There are 11 hidden switches. A switch that is on adds its own fixed numbers to the row, and there is some noise. The rows also spread widely along 14 directions, which tell nothing about the answers.
In the rows, zero is written as 128.
Some rows, each with its switches (1 for on, 0 for off) after it:
[165 104 176 104  74  54 120 180 130 125 105 130 175 121 122 138 108 118
 200 201 133 136 142 140 126 119 104 166 153 151  80 140 130 161]
0 0 1 1 1 0 0 1 1 1 0
[101 129 136 123  87  79 150 189 130  76 156 163 161 123  83 152 115  43
 121 130 110  78 124  91 123 121 125 137 116 126 182 185 107 130]
0 0 0 1 0 0 0 0 0 1 0
[ 78 138 176 123 155  93 168 128 113 126  99 143 143 140 115 129 109  87
 175 143 107 101  82 143 108 102  88 147 129  85  87 147 143 143]
0 0 1 1 0 1 0 1 0 0 1
[127 126 143 129 101  84 154 179 123 129 154 118 138 146 133 147 103  90
 160 143  88 111 155 101 113 127 134 118 121 123 171 148 125 120]
0 0 1 1 1 0 0 1 1 0 0
[135 112 131 125 123 166 129 136 174 186  91 130 142  97 116  59 170 132
 174 160 113 168 104 173 126 136 113 123 142 108 144  89 171 167]
0 1 1 0 0 1 0 0 0 1 1
[126 132 165 140 105  73 146 153 136 130 128 115 160 150 123 104  93 109
 192 156  91 118 116 138  91 107 103 124 119 127 116 159 118 147]
0 1 1 0 1 1 0 1 0 1 1
[113 140 173 105 106 155 146 162 167 149 135 145 142 143 119  91 131  70
 153 152 109 113 131 156  81 108 146 119  92 116 159 113 157 151]
0 0 0 1 1 1 0 1 0 1 0
[103 130 136 118 120  97 160 153 145 143  99 164 137 107 105 120 143 116
 129 166 131 147  80 124 122 111  99 143 159 109 143 175 160 127]
0 0 0 1 1 1 0 0 0 1 0
[136 144 116 146 117 116 147 132 161 160 126 132 125  95  94 114 143  86
 170 161 117 148 108 146 160 109 115 127 190  99 150 130 136 131]
0 0 1 1 0 1 0 1 1 1 0
[151 134  96 152 107  66 115 157 143 101 132 127 172 117  89 149 106  83
 166 143 112 125 125 120 158 103 111 118 182 148 146 170 100 162]
1 0 1 0 1 1 1 0 0 1 1
[159  87 123 131 105 143 125 131 109 138  82 149 162 105 131 144 147 139
 169 146 116 112 149 141 150 176 110 135 110 123 118  63 125 181]
0 1 0 0 0 1 0 0 0 1 0
[114 103 159  81 116 144 100 184 110 132  95 129 136 121 124 179 135 114
 124 152 170 131 163 145 114 108 160 152 153 138  97 113 165 181]
0 0 0 1 0 1 0 0 1 1 0
[110 130 139 127 138  53 158  93  97 149 133 149  84  78 129 202 165 113
 191 197 103 134 104 126 187 170 134 178 213 129 134 129 123 100]
0 1 0 1 0 0 1 1 0 1 1
[134 137 157 114 114 119 122 160 135 129 130 123 127 130 127 140 111 107
 146 161 138 131 149 143 114  98 141 129 157 136 116 137 131 145]
0 0 1 1 0 1 0 0 0 0 0
[ 97 124 180  90 189  82 104 132 145 121 114 120 161 128 105  85 124  80
 200 162  83 122 127 179 141 101 115 132 208 136 108 172 138 160]
0 1 0 1 0 0 0 1 0 1 1
[124 101 145 122 116  93 116 140 140 126  93 115 178 139 117 104  91 123
 159 152  91 128 116 110 110 112  88 116 137 121 140 134 152 170]
0 0 1 1 0 0 0 1 0 1 1
[134 132 122 135  87 125 149 209 109 163 131 115 105 111 137 163 149 144
 124 139 183 168 141 136 124 114 155 158 136 128  87 149 130 125]
0 0 1 0 0 1 0 0 0 0 0
[161  77 102 134 117  92  80 143 129 115  69 128 185  82  94 126 144 143
 153 158 125 145 141 122 176 147  99 135 213 149 124 142 129 180]
0 1 1 1 0 0 0 0 0 0 0
[135  96 143 118 135 123  98 112 101 113  88 123 172 133 124 162  94 111
 173 131 106  96 157 143 150 132 117 123 133 130  93  68 122 206]
0 1 0 0 1 1 0 1 0 1 0
[151 138 112 139 104 131 152 158 114 136 115 152 139 132 146 155 150 132
 132 151 128 122 137 125 112 142 149 134 109 155 107 144 124 145]
0 0 1 1 1 0 1 0 0 1 0
[ 59 133 184 116 145 118 122 138 150 153 131  89 119 150 123  66 137 105
 156 132  90 155  82 154  81 110 157 150 121 148 120 159 172 149]
0 1 1 1 0 0 0 1 0 1 1
[149 130 144 146 125  65 174 139 135 146  92 140 175 147 136  74 122 143
 204 176  71 129  98 136 105 132  71 127 130 124 109 192 127 124]
0 0 1 1 1 1 1 1 0 1 0
[131 145 173 133  94 130 121 143 149 110 144 140 144 143  93 128 115  61
 142 159 119  89 155 145  78 103 155 115 142 126 168 156 117 133]
0 0 0 1 1 1 0 0 0 1 0
[ 86 140 155 117 132  97 165 137 121 122 149 147 107 144 136 177 120  66
 160 144  72  90 117 114 109 147 151 126 108 133 179 115 142 137]
1 0 1 1 1 1 0 1 0 1 1
[113 137  91 124 131  70 120 127 123  98 121 158 130  99 106 200 111 108
 102 151 138 132 102  95 175 105 125 138 203 160 131 164 134 152]
1 0 0 1 0 0 0 1 0 1 0
[ 98 182 141 167 116  98 183 103 136 146 185 113 101 149 124 128  78  77
 163 120  93 120  82 124 134  85 124 123 107 105 128 116 105 117]
0 1 0 1 0 1 0 1 0 1 0
[169 146  53 196 116 115 102  89 143 108  94 141 172 111 110 125 134 139
 129 128 119 132  92 122 156 126 108 108 160 182  84 164 105 182]
0 0 1 1 1 1 0 1 0 1 1
[117 117 137 137 115 116 121 179 133 138 113 101 155 145 137  97 125 136
 145 124 113 143 123 126  84 118 133 122 108 159 114 166 150 165]
0 1 1 1 0 1 0 0 1 0 1
[100 148 109 160  98 126 113  79 142 111 163 117  97 131 103 161 100  90
  91 123 101 119 111  86 128 119 162 113 139 150 202 125 125 130]
0 0 0 0 0 1 0 1 0 1 0
[126 104 171 125 124  72 121 154  98 140 124 102 128 121 129 139 144 123
 199 167 103 133 156 154 142 157 146 162 176 143 108 152 116 131]
0 1 0 1 0 1 0 1 0 1 0

New rows, each followed by its switches (1 for on, 0 for off):
[121 156 132 161  96 151 103 110 168 134 129 113 140 134  95 105 109  98
 118 130 144 146  91 142  98  76 142 120 130 140 120 130 141 167]
0 0 0 1 1 1 0 0 0 1 1
[166 100 138 105 126 116  94 121 119 103  97 145 169 133 126 170 112 106
 162 174  92  88 189 124 134 144 135 106 171 149 160 104 122 175]
0 0 1 1 1 0 1 0 0 1 0
[130 112 188 128  75  44 147 123 107 123 107 153 131 103 115 188 128 109
 201 217 116 105 113 127 112 154 113 174 165 129 118 133 122 132]
0 1 1 1 1 1 0 1 0 1 1
[145 138 104 170 102 134 157 172  91 138 125 139 127 116 135 179 156 133
 138 128 155 116 142 139 120 140 152 140 121 128  75 148  97 140]
0 1 1 0 0 0 0 0 0 1 1
[104 148 106 121 126 129 160 148 126 154 115 160  97 123 170 130 162 178
  85 140 147 174  74 117 113 137 140 152  89 187  89 166 165 128]
0 0 0 0 1 1 0 0 0 0 0
[ 66 165 179 112 136  94 171 118 121 119 183 142  79 134 119 178 133  22
 177 141  96  94  89 139 143 131 177 182 109 142 128 105 129 124]
1 0 1 1 0 0 1 1 1 0 0
[116 124  93 167  91  82 191 138 140 136  98 171 151 105  96 107 147 133
 122 157  97 133  55  75 115 144  68 133 132  94 192 201 138  98]
0 0 1 0 0 0 1 0 0 1 0
[152 133  87 199  52  86 127 177 129 118 141 104 173 114  98 131 130 111
 146 111 135 137 103 108 134 124 135 143 109 161  93 167  93 166]
0 1 1 1 1 0 0 1 0 1 1
[153 123  91 194 129 159  99 114 102 134  90  94 160 151 143 123 142 158
 134  97 111 127 141 141 113 151 156 114 109 170  66 135 116 181]
0 0 1 1 1 0 0 1 0 1 1
[119 201  95 150 119 127 145 121 163 104 173 162 117 118 114 145 115  67
 108 119 144 119  76 133 148  73 151 122 122 184  89 142 104 163]
0 1 1 1 1 1 0 0 0 0 0
[ 84 173 115 165 142 128 190  55 121 131 134 157 107 137 124 143 106  99
 135 115  93 104  42 112 137 112 106 134  87 107 111 100 121 138]
0 1 1 0 0 0 1 0 0 1 0
[101 147 115 108 128 160 150 148 126 167 150 123  90 116 145 159 132 111
 126 112 153 162 104 138 167 106 153 153  95 128  97  59 155 158]
0 0 0 0 0 1 1 0 0 0 0
[ 95 112 123 135 119  77 141 147 138  97  92 148 188 137 108 105  97 107
 132 127  83 105  77  82 103 117  70 116 106 130 148 179 150 164]
0 0 1 1 0 1 0 1 0 0 1
[135 131 121 134 159 134 128 162 122 121 126 120 176 143 126 101 126  83
 182 100  88  95 163 168 151 123 131 104 123 132  93 128 102 183]
0 1 0 1 0 1 0 1 0 1 0
[148 125 118 132  90  95 118 185 144 127 126 113 170 128 110 118  87 123
 131 139 142 146 141 115 122  78 101 113 151 129 126 172 125 150]
0 0 0 0 0 1 0 1 0 0 0
[125 169 133 158 111  93 155 109 156 102 129 184 130 107  74 162 107  70
 119 183 130  89 102 116  99  76 115 107 219 105 180 196 113 110]
1 1 1 1 0 0 0 0 0 0 0
[ 91 119 144 110 142 101 177 162 121 112 113 151 168 173 162  79 120 113
 163 110  44  94  95 111 100 161  98 125  19 154 120 148 145 162]
0 0 1 1 0 1 0 1 0 1 0
[137 140 111 155 132 114 147 104 141 154 124 136 112 122 153 110 153 144
 158 154  80 145 105 133 133 165 141 121 139 173 144 131 138 135]
1 1 1 1 0 1 0 1 0 0 0
[155 152  89 191  92 107 165 104 145 135 150 148 121  93 101 142 150  77
 175 133 103 128  87 125 193 162 118 141 128 126 148  85  95 131]
1 0 1 1 1 1 0 0 0 0 0
[133 157 134 140 122 133 152 164 137 157 140 123 127 148 152 131 108 128
 135 145 123 129 145 135  76  88 144  95 130 126 125 155 134 133]
0 1 1 0 1 0 0 1 0 0 1
[121 114 105 142 126 116 158 148 114 136  82 157 156 118 118 148 147 119
 134 144 103 107 116 102 117 142 108 116 146 102 160 158 147 141]
0 0 1 1 1 1 1 1 0 0 0
[101 121 122 142 103  72 178 161 107 150 147 122 117 112 125 152 127 109
 170 132  98 136 101 103 160 147 110 153 117 109 146 127 127 118]
0 1 0 0 0 1 0 1 1 1 0
[136 123 148 148 149  93 148 136 107 147 109 116 152 137 133 108 140 117
 206 151  81 111 145 154 123 143 118 133 160 122 110 172 115 127]
0 1 0 1 0 1 1 1 1 0 0
[166 111 103 142 119 116  92 132 124 148 125  88 139 106 140 118 139 154
 168 123 134 184 132 145 208 152 131 160 139 178  61  81 119 169]
0 0 0 1 0 0 0 0 0 0 0
[141 110 141 145  98  66 134 143  97 119 124 117 140 128 127 179  96 126
 169 152 117 124 137 103 139 137 105 146 139 127 116 128 109 132]
0 0 1 0 1 0 0 0 0 0 1
[ 80 158 179 102 142  92 147  95 126 119 142 147 107 127  99 184  79  59
 154 170 124  98 101 133 131  62 125 137 188  95 136 117 133 140]
0 1 0 1 0 1 1 0 0 1 0
[192 122 123 167 144 112  81  89 123 111  85 119 162 138 119 134 131 139
 181 180  93 105 189 162 109 144 138  91 229 163 140 187  93 146]
1 0 1 0 0 1 1 0 0 1 1
[154 114 139 118 150 145 149 157 100 197 116 105 105 118 159 144 164 139
 205 157 117 155 183 179 162 156 145 140 162  97 112  86 134 124]
0 0 0 0 0 1 1 0 1 1 0
[ 86 132 157 138 143 148 161 175 107 171 111 109 131 149 139 114 142 126
 147 111 127 137 117 160  78 107 146 136 101  95  84 147 153 144]
0 1 0 0 1 0 0 1 0 1 1
[129  85 164 102 128  63  78 139 102 104  98 111 155 129 130 155 124 137
 176 169 102 131 154 128 137 160 130 156 170 184 110 150 133 165]
0 0 0 1 1 1 0 0 0 1 1
[ 76 148 135 130 155 155 146 121 158 173 115 130 108 109  95  86 162  92
 138 126 130 170  62 164 148  99 131 146 158  96 123 121 171 141]
0 0 0 1 1 1 0 0 0 1 0
[110 158 164 140  98 131 134 131 141 120 116 142 133 166 131 110 104 143
  81 156 147 126 100 123  30  81 145 129 105 163 105 210 146 128]
0 0 0 1 0 0 0 0 0 1 0
[ 56 152 122 109 186 140 205 142 136 143 119 189 120 117 124  86 178  87
 135 109  95 123  48 150 152 139  99 151  82 101 111 146 155 127]
0 0 0 0 0 0 0 0 0 1 0
[116  98 240  87 179  82 140 109 108 113  48 195 159 131 128 114 176 113
 231 233  70  62 145 201  60 186 107 153 187 128 117 192 139 128]
1 1 0 1 0 1 0 0 0 1 1
[141 139 110 160 147 147 159 123 117 164 111 133 125 120 141 124 146 136
 168 133 108 131 126 157 139 136 118 114 138 102 103 111 119 140]
0 1 1 0 0 0 0 0 0 1 1
[128  87 173 126 130  98 106 156 110 182 116  56 111 144 144 111 131 160
 193 148  98 188 160 149 126 155 148 150 160 135 142 117 159 125]
1 0 0 0 1 1 0 0 1 0 0
[109 180 139 130 147 139 165 106 123 123 131 178  87 140 144 179 132  99
 112 165 129  96 119 137  94 105 155 119 151 144 117 166 130 119]
0 0 1 1 0 1 0 0 1 1 0
[121 137 126 133 149 104 134 119 124 113 109 167 140 114 114 147 152 102
 143 157 109 107 118 136 135 140 122 131 171 139 131 173 125 132]
0 0 0 1 1 0 0 0 0 1 1
[173 162  84 195  78 167 123  83 170 145 109 140 147 124 110 109 123 130
 111 145 140 138  95 131 111  99 130 102 129 143 114 114 125 163]
0 0 1 1 1 0 0 1 0 1 0
[160 138 135 137 123  96 155 158 107 160 137 122 121 112 148 152 141 128
 206 157 134 151 141 171 176 134 130 159 145 139  47 106 101 142]
0 1 1 0 1 0 0 0 1 1 0
[158 160 145 151 129 111 126 128 160 141 151 123 120 139 138  93 152 105
 191 168  85 137 136 174 114 144 161 121 151 184 133 160 111 129]
1 0 1 1 1 1 0 0 0 1 1
[137 154 185 166  89  78 111  76 133  84 187 104 118 155 104 147  75  55
 183 159  75  72 150 123 108 127 159 125 142 161 165 127  67 121]
0 1 1 1 0 1 0 0 0 0 0
[114 149 154 120 161 121 157 158 141 166 136 126 108 150 172  66 157 156
 155 158  85 151 131 160  71 139 143 113 126 162 137 207 146  99]
0 1 0 0 0 1 0 0 0 0 1
[162 123 163 149 105  87 109 129 111 128 134  85 140 144 129 154  85 116
 201 159 114 126 168 145 134 117 127 131 161 131  96 111  95 148]
0 0 1 1 0 1 0 0 0 1 1
[160 157 141 140  97  92 160 131 129 119 140 160 140 134 148 145 104 114
 178 166 120 106 117 140 123 119 107 135  96 162  75 123  98 148]
0 1 1 0 1 1 0 0 1 0 0
[137 117 176 145  86 105 101 148 133 132 142  85 140 128  98 120 117  85
 185 150 118 130 150 150 120 124 155 145 151 135 133 115 112 152]
0 1 1 1 1 1 0 0 0 0 0
[154  95 109 135 142  87 103 215  96 141 109  67 161 158 165 105 134 180
 159 118  92 165 190 133 129 151 147 113 149 183  99 206 119 151]
0 0 1 0 1 1 0 1 0 1 0
[124 100 124 119 167 147  85 134 143 126  84 123 180 135 130  86 144 123
 149 117  86 128 136 152 121 146 133 108 133 169 130 120 161 202]
1 1 0 1 1 0 0 0 0 0 1
[ 90 104 160 110 115 108 137 141 127 165 111 109 109 134 130 130 119 137
 131 162 101 154 124 104  99 130 134 131 154 106 192 136 179 119]
0 0 0 1 0 1 0 1 0 1 0
[107 123 156 158 134 128 109 135  85 120 129  82 135 128 100 175 113  71
 183  97 140 105 142 162 155 112 152 157 142 107  54  82  99 183]
0 1 1 1 0 1 0 0 0 0 1
[122 116 166 128  95 113 102 173 152 132 139  82 174 155  96  94  77  80
 164 126 106 128 149 133  98  77 130 108 128 120 157 125 136 176]
0 1 0 1 1 1 0 0 1 1 0
[116 132 165 141 152 114 112  96 134 106  80 135 162 149  99 118  98  98
 159 145 111 105 105 153 103  95 107 123 166 124  98 144 136 171]
1 0 1 1 1 1 0 0 0 0 0
[121 106 149 133 121  61 114 156  92  93 126 110 158 142 123 160 123 104
 180 149  81  88 163 120 109 154 146 136 153 167 135 197  97 147]
0 1 1 0 0 1 1 1 0 1 1
[108 180 144 153 141 130 167 116 104 144 137 145  92 149 155 169 138 121
 139 151 133 108 111 149  78 104 165 136 129 149  78 179 123 120]
0 1 0 1 0 1 1 0 1 1 1
[ 94 135 172 129 140  68 122 102 110  92 121 120 136 160 119 154  68 113
 143 150 105 106 108 114 100  91 108 136 152 140 103 174 120 138]
0 0 1 0 0 0 0 0 0 1 1
[ 89 124 156 104 144 115 125 117 138 124 105 136 142 130 106 124 116  90
 163 143 104 124  87 148 131 109 124 143 137 136 121 105 154 186]
1 1 1 0 0 1 1 0 0 1 0
[114  94 158  94 130 136 115 137 141 147  46 152 149 120 137  89 159 172
 126 181 127 152 103 143  79 140 111 143 141 152 114 160 195 162]
0 0 1 0 0 1 0 1 0 0 0
[138 130  83 178 129 120 161 122 129 136  97 153 168 122 125  81 167 130
 160 110  88 132  72 132 155 171  90 138  80 149  92 147 121 154]
0 0 0 1 1 1 0 0 1 1 0
[107 119 200 102 121 129 127 139 165 148 128 119 146 140 119  68 137  75
 208 160  75 122 117 172  95 138 135 135  98 130 148  89 154 168]
0 1 1 1 1 1 0 0 0 1 1
[129 125 154 148 135  55 127 121 116 128 113 108 149 152 139 117 108 145
 182 155  84 141 108 132 117 138 114 145 145 169  94 175 128 138]
1 0 0 1 1 0 0 1 0 1 1
[ 99 105 136 113 141 110 124 112 144 141  83 138 139 122 125 100 151 130
 155 149  86 152  73 136 136 160 117 149 123 157 134 114 176 171]
1 0 1 0 1 1 0 1 0 1 0
[ 91 122 155 118 131  82 140 153 124 108  88 145 168 160 133 126  95 128
 126 152  94 104  99  99  50 101 103 110 121 148 135 208 161 160]
0 1 1 1 1 1 0 0 1 1 1
[120 115 147 108 130  96 153 194 139 113  90 176 208 122 105  99 155  78
 184 154  96  84 118 156  97 132 101 136 120 127 120 185 138 174]
1 1 0 1 0 0 1 1 0 1 1
[158 151 102 142 131 115 150 130 127 167 136 112 125 140 168 142 106 144
 169 149  97 146 140 131 145 112 135  98 146 143 115 109 124 152]
0 1 1 1 1 1 1 1 0 1 0
[ 98 127 115 127 173 124 186 207 107 176 115 119 129 127 136 117 164 108
 167 109  99 146 131 149 152 131 124 122 146  76 126 153 146 128]
0 0 1 1 1 1 0 1 0 1 0
[103 137 173  85 164 120 147 132 146 125 137 155 137 151 157  88 128  92
 169 150  64 102 126 146 106 146 121 121  89 151 145 129 147 137]
0 0 0 1 0 0 0 0 0 0 1
[ 62 144 102 106 148  75 166 111 130 115  88 201 128  79  93 176 129 109
  96 161 145 127  28  92 155  87  78 152 189 118 125 183 167 143]
0 1 0 0 0 1 1 1 0 0 0
[135 136 158 106 159  92 122 130  96  74 110 169 161 153 144 189  94  96
 147 166  99  47 183 131  99 115 137 100 170 162 102 172 101 161]
0 1 1 1 1 0 0 1 0 0 0
[189 127  62 204 104  97 135 148 116 151 106 105 155 129 135 131 121 179
 142 127 116 166 141 110 150 135 108 101 168 143 123 170 103 133]
1 0 0 1 1 1 0 0 0 1 0
[114 142 114 139 158 105 143 111 120 128 118 141 125 139 144 149 117 128
 145 135  95 121 109 128 133 129 117 117 140 147 119 147 133 145]
1 0 0 0 0 1 0 1 0 1 1
[110 118 174  66 126  92 151 183 129 116 109 182 154 111 117 187 101  72
 154 188 127  89 146 120 110  93 100 118 166  92 158 121 154 157]
0 1 1 1 1 0 0 0 0 0 1
[115 108 171 126 135  65 153 149  87 157 108  84 131 155 152 131 112 147
 206 152  90 145 128 135 128 139 116 161 133 119  84 140 132 132]
0 0 1 1 0 1 1 1 0 1 0
[101 153  99 158 160  65 150  91 115 138 141 116 113 125 135 153 102 120
 167 123  87 144  76 116 184 116 103 130 161 144 100 140 119 138]
0 1 0 0 1 1 0 1 1 1 1
[111  92 128 139  87  90 142 157  97  89  94 145 174 148 124 180  90 112
 128 121  95  74 125  70  84 150  99 119  72 126 161 134 135 169]
1 0 1 0 0 1 0 1 0 0 1
